Each new row is followed by what is left after taking away its nearest point in the smallest flat space through zero that holds the last named rows.
(in the rows, 128 means zero)

k582 (3 x 11):
[[139 126 136 133 123 111  99 182 130  95 127]
 [ 94  94 130  87 147 110 122 171 114 150 159]
 [ 99 150 168  98 145 113 110 168 108 105 135]]
New rows:
[118  98 134 115 160 122 107 102 103  95 135]	[130  96 126 127 154 125 107  97 109  93 130]
[103 111 118 126 164  94 107  95 133 152 103]	[114 119 122 136 158  91  97 107 136 134  96]
[128 158 100 162 152 148 127 118 161 161 119]	[116 157 112 147 159 138 116 146 153 153 126]
[ 92 102  93 157 155  94 163 103 139 118 160]	[ 96 124 111 162 153  91 151 115 137  92 150]
[104 148 101 135 129 157 147 117 150  90 102]	[ 95 129  97 122 134 149 143 137 147  99 115]
[138 129 150 145 129 106 145 104  96  92 106]	[133 103 136 136 132 101 146 115  97 109 119]

k720 (3 x 11):
[[166 101 123  85 141 109  91 126  72 158 102]
 [194 165 179 105 151  59 188 125  88 165 147]
 [160 172 138 126 130 135 185 179  69 139 140]]
New rows:
[100 126 103 116 107  87 127 149 130 140 114]	[100 131 105 119 107  87 134 151 131 139 117]
[131  97 133 121 129  91 158 160 128 134 121]	[118  91 124 126 125 103 149 160 137 127 119]
[120  97  99 172  83  90 118 101 141 121 101]	[135 115 103 169  84  93 141 123 113 127 105]
[130 146 147 137 132 146 180 117 128 132 103]	[127 125 137 128 132 148 151 107 128 134  91]
[139 128 142 102 127 138 129 124 154 126 113]	[139 132 140 103 126 144 133 133 147 125 113]
[187 105 147 154 141 146 116 132 135  96 131]	[185 106 147 156 140 148 118 133 137  94 132]

k645 (3 x 11):
[[150 130 169 117 153  78 166 143 151 185 144]
 [149 122 126 143  97 143 168 101 119 147 167]
 [176  72 108 133 128  96 151 125 179 121 130]]
New rows:
[139 161 113  90 104 117 121 119 126 111 108]	[146 158 117  91 103 112 132 117 130 120 115]
[164  88 139 102 107 115 134 160 156 135 151]	[136 115 141 101 104 139 114 160 128 127 145]
[161 103 151 165 165 166 121 144 137 140 125]	[153 111 152 165 163 174 117 143 128 139 125]

k78 (3 x 11):
[[153  80  84  92 123 132 124  91  97  90 126]
 [154 142 189 114 139 112 140 103 114  83 187]
 [125  90  93 110 164 124 150 131  73 116 153]]
New rows:
[112  93 103 112 136 174 157 125 127 136 144]	[117 114 132 119 124 172 151 121 148 135 145]
[134 137 130 141  85 131 133 130 113 122 117]	[130 135 129 141  96 129 140 136 102 124 126]
[166 109 116 145 134 153 132 126 117 143 136]	[165 119 128 150 131 152 131 128 126 146 137]
[118 134 122 133 131 135 133 108 134 135 149]	[118 132 118 133 128 136 131 107 136 136 144]

k927 (3 x 11):
[[118 186  92 136 118 147 162 185 164 116 120]
 [140 137 145 128  69 148 168 154 160 147 120]
 [148 167 138 114  82 125 126 100 165 143 118]]
New rows:
[128 137 143 128 118 167  88  99 134 150 139]	[118 134 133 136 129 175 101 127 129 143 141]
[123 150  98 132 139 134 137 121 147 135 111]	[125 121 114 133 136 134 138 116 134 142 114]
[ 93  97 163 120 110  90 121 121 132 154 103]	[ 84 124 139 123 125  92 123 139 139 142 102]
[168 103 145 129 151 154  89  98 131 110 149]	[164 121 134 134 140 166 111 129 147 108 146]
[ 96 130  93 129  98 157 129 110 169  90 152]	[ 96 103 104 130 104 154 124 102 153  93 156]
[119 109  94 106 153 106 143 113 131  89 162]	[128 110 108 103 123 112 156 113 145 101 158]

k459 (3 x 11):
[[110 122 158  61  50 173 106 126 195  70 100]
 [ 93 143  92 100  93 105 156 122 184  92 205]
 [107  94 137 127  77 140 165 119 146  76 139]]
New rows:
[148 131 115  96  90 153 101 115 147  80 131]	[158 129 106 128 124 136 111 116 113 105 137]
[ 73 136  87 165 130 127  95 118 121 123 105]	[ 71 134  90 161 123 131  95 118 125 117 102]
[128 172 142 158 144 111 119 141 131 112 154]	[129 160 156 156 131 124 119 140 130 101 136]

k23 (3 x 11):
[[120 148 135 141 152 113 118 132  62 119 126]
 [142 109 143 104 160 106 118  85 152 121 118]
 [115 110 100 153 142 130 142 120 129 148 111]]
New rows:
[148 135 112 107 120 159 156 130 133 169 127]	[151 141 124 101 135 147 147 122 114 160 127]
[159 100 100 105 117 112  91 125 127  87  92]	[151 105  90 119 107 121  97 141 117  93  93]
[123 110  89 110 152 145 123 109 143 139 112]	[126 131 104 103 137 148 115 129 123 126 126]
[136 143 124 142 144  98 155 141  97 128 100]	[145 139 130 126 126 105 155 142 131 126 107]
[ 97 115 149 131 102 132  99 152 108 142 167]	[ 98  97 144 130 122 123 101 128 124 148 155]
[117 119 162 131 157 135 151 103 152 100 101]	[111 133 157 142 138 147 155 128 137 101 109]

k358 (3 x 11):
[[119 106 174  94 142 162 189 162 157 184 124]
 [ 99 152 147 132 119 120 127 107 152 144 138]
 [112 120 102 123 116 127 188 127 171 116 101]]
New rows:
[132 132 156 127 165 143  91 104 108 145 158]	[128 122 124 126 156 140 131 104 132 124 135]
[168 155 100  91 108 145 152 139 147 142 102]	[164 169 112  98 108 138 122 128 136 146 116]
[149 162 154 169  97 103 116 134 147 100  88]	[158 149 168 157 107 117 125 152 141 116  89]
[159 133 133 102 163 155  90 141 116  94  97]	[132 149 141 103 153 149 108 125 148 104  97]

k301 (3 x 11):
[[145  93 118 157 151 128 113 116  92 135 134]
 [125 127  89 134  99 136 115 145 101 134 100]
 [128  77 125 142  97 103 123 135 140 152 105]]
New rows:
[124 131 130 140  92  97 133 147 130  93 155]	[129 129 128 146 103 101 130 143 118  91 160]
[104  97 157  99  90 152  90 140 132  97  99]	[112 100 163 105 117 159  88 129 119  90 116]
[106 140 118  94 161 157 104 156 136 150 109]	[111 118 127 103 166 147 103 150 140 157 112]
[140 109 123 110 163 130 121 114 164 148 158]	[135 121  98 107 142 138 115 127 151 148 140]

k464 (3 x 11):
[[112 109 111  93 136 113 143 118 107 132 121]
 [ 98 147 152  92 113  84 170 149 118 141 133]
 [174  83 119 143  90 114 139 128 107 134 120]]
New rows:
[131 128 123 128 107 125 127 141 124 147 157]	[125 128 116 124 119 133 120 134 125 144 156]
[128 146 125 111 179 123 140 131 147 132 125]	[153 130 126 126 158 118 143 134 142 134 123]
[125 134 125 138 100 134 136 157 113 129 134]	[117 132 114 131 116 144 128 147 113 126 132]
[150 120 109 118 135 139 145 187 119 127 130]	[143 127 108 118 145 146 139 184 124 124 131]
[112  94 123 140 127 128 130 127 115 121 147]	[107 108 132 144 128 129 129 133 123 121 151]

k480 (3 x 11):
[[155 109 106 125 147 145 121  72 137 106 126]
 [123 116 104 150 138 128 147 124  78 168 135]
 [163 157 136 129 141 151 128 121 158 156 105]]
New rows:
[118 170 107 133 158 114 156 127 127 163  94]	[105 152 108 121 150 104 145 119 134 121 105]
[121 133 118 158 102 100 155 103 153  98 148]	[128 145 120 164 106 105 161 110 151 123 141]
[143 101 140 131 150 133  95 131  95 122 125]	[144 112 150 128 147 133  94 143 106 125 120]
[141 119 123 148 154 123 109 106 145 148 115]	[121 117 131 145 142 110 108 126 140 138 123]
[126 156 128 130 110 106 114 153 135 150 118]	[131 137 112 129 118 109 111 124 129 133 123]

k519 (3 x 11):
[[119 129 182 112 103 136 143 151  92 156 191]
 [156 137 164 111  84  89 118  88 125 139 132]
 [110 174 101 163 149 127  67 112 112 160 135]]
New rows:
[106 146 161 130 123 139 126 113 127 137  96]	[103 141 158 129 128 145 133 121 128 133  96]
[174 131 120 118 108 119 130 117  99 150 138]	[165 125 102 124 126 134 136 132 104 141 130]
[144 137 138 140 135 140  99 109 127 141 108]	[142 123 146 132 135 150 120 125 126 134 115]
[120 125 134 138 145 140 167  83 109 112 165]	[122 129 124 143 149 136 159  75 114 110 154]

k410 (3 x 11):
[[146 118 112 140 113 100  66 110 165 110 173]
 [105 151 112 174 158 141  68 118 145 141 137]
 [116 106 141 138 139 156 113 132 137 108 153]]
New rows:
[ 92 166 167 160 120  90 131 134 152 124 103]	[ 96 147 177 150 113  95 137 137 155 108 117]
[115 160  87 101 144 106 109 116 129 146 162]	[109 143 104  91 147 128 133 126 120 135 163]
[122 117 129 143  96  92 141 123 102 145 147]	[109 116 134 154 110 111 135 126 101 144 149]
[134 141  98 129 142 137  99 146 109  91  93]	[140 131 102 119 134 134 107 147 109  83  98]
[125 137 105 113 156 125  92 148 102 120 106]	[132 123 111 102 147 124 101 150 103 109 114]
[161 125 165 155 150 129 146 109 115 128 116]	[165 125 161 157 146 121 135 105 122 126 123]

k553 (3 x 11):
[[138 159 141 136  91  64 118 134 142  63 140]
 [ 83 112 128 119 124  62 138 182  96 114 203]
 [ 85 154 177 131 130  57 101 141  94  94 181]]
New rows:
[150 120 149 154 125 110 128 138 138 152 139]	[152 120 148 154 126 114 128 136 139 154 136]
[145 158 123 136 113 128 109 156 130 131 124]	[138 152 123 134 121 135 110 158 123 143 128]
[168 101 116  77 171 124 176 154 108 119 110]	[164 123 144  83 174 113 156 137 103 105 107]
[134 101 161 126 138 119 105 136 142  71 142]	[136  87 149 123 147 144 113 136 142  93 135]
[126  87  74 125 150 112 119 124 107 139 131]	[132 109  94 131 146 105 103 106 111 122 119]
[140 134 114 162 121 111 138 122 166  86 153]	[125 125 123 159 146 136 134 115 150 118 153]

k237 (3 x 11):
[[106 145  83 121 119  73 144 140 174 167 104]
 [141 132  89 154 112 143  92 134 110  91 103]
 [136 117 106 111 125 120 175 128 142 137  92]]
New rows:
[156 115 114 136 108 101 142 114 100 147  97]	[149 120 135 139 113 101 125 113  97 151 122]
[104 178 124 127 128 141 159  77  95 165 120]	[106 181 117 136 124 146 144  79  89 155 118]
[107 131 155 148 123 129 146 135 121 115 103]	[103 136 152 151 122 123 139 137 124 118 106]
[163 142 146 101 135 131 164 133 136 128 124]	[156 155 133 118 129 125 129 138 135 122 130]
[154 169 139 142 122 111 111 107 127  85 115]	[150 166 149 129 127 103 134 105 137 101 118]
[136 116 112 139 118 114 102 117 138 108 114]	[134 111 134 127 126 115 119 113 140 119 125]
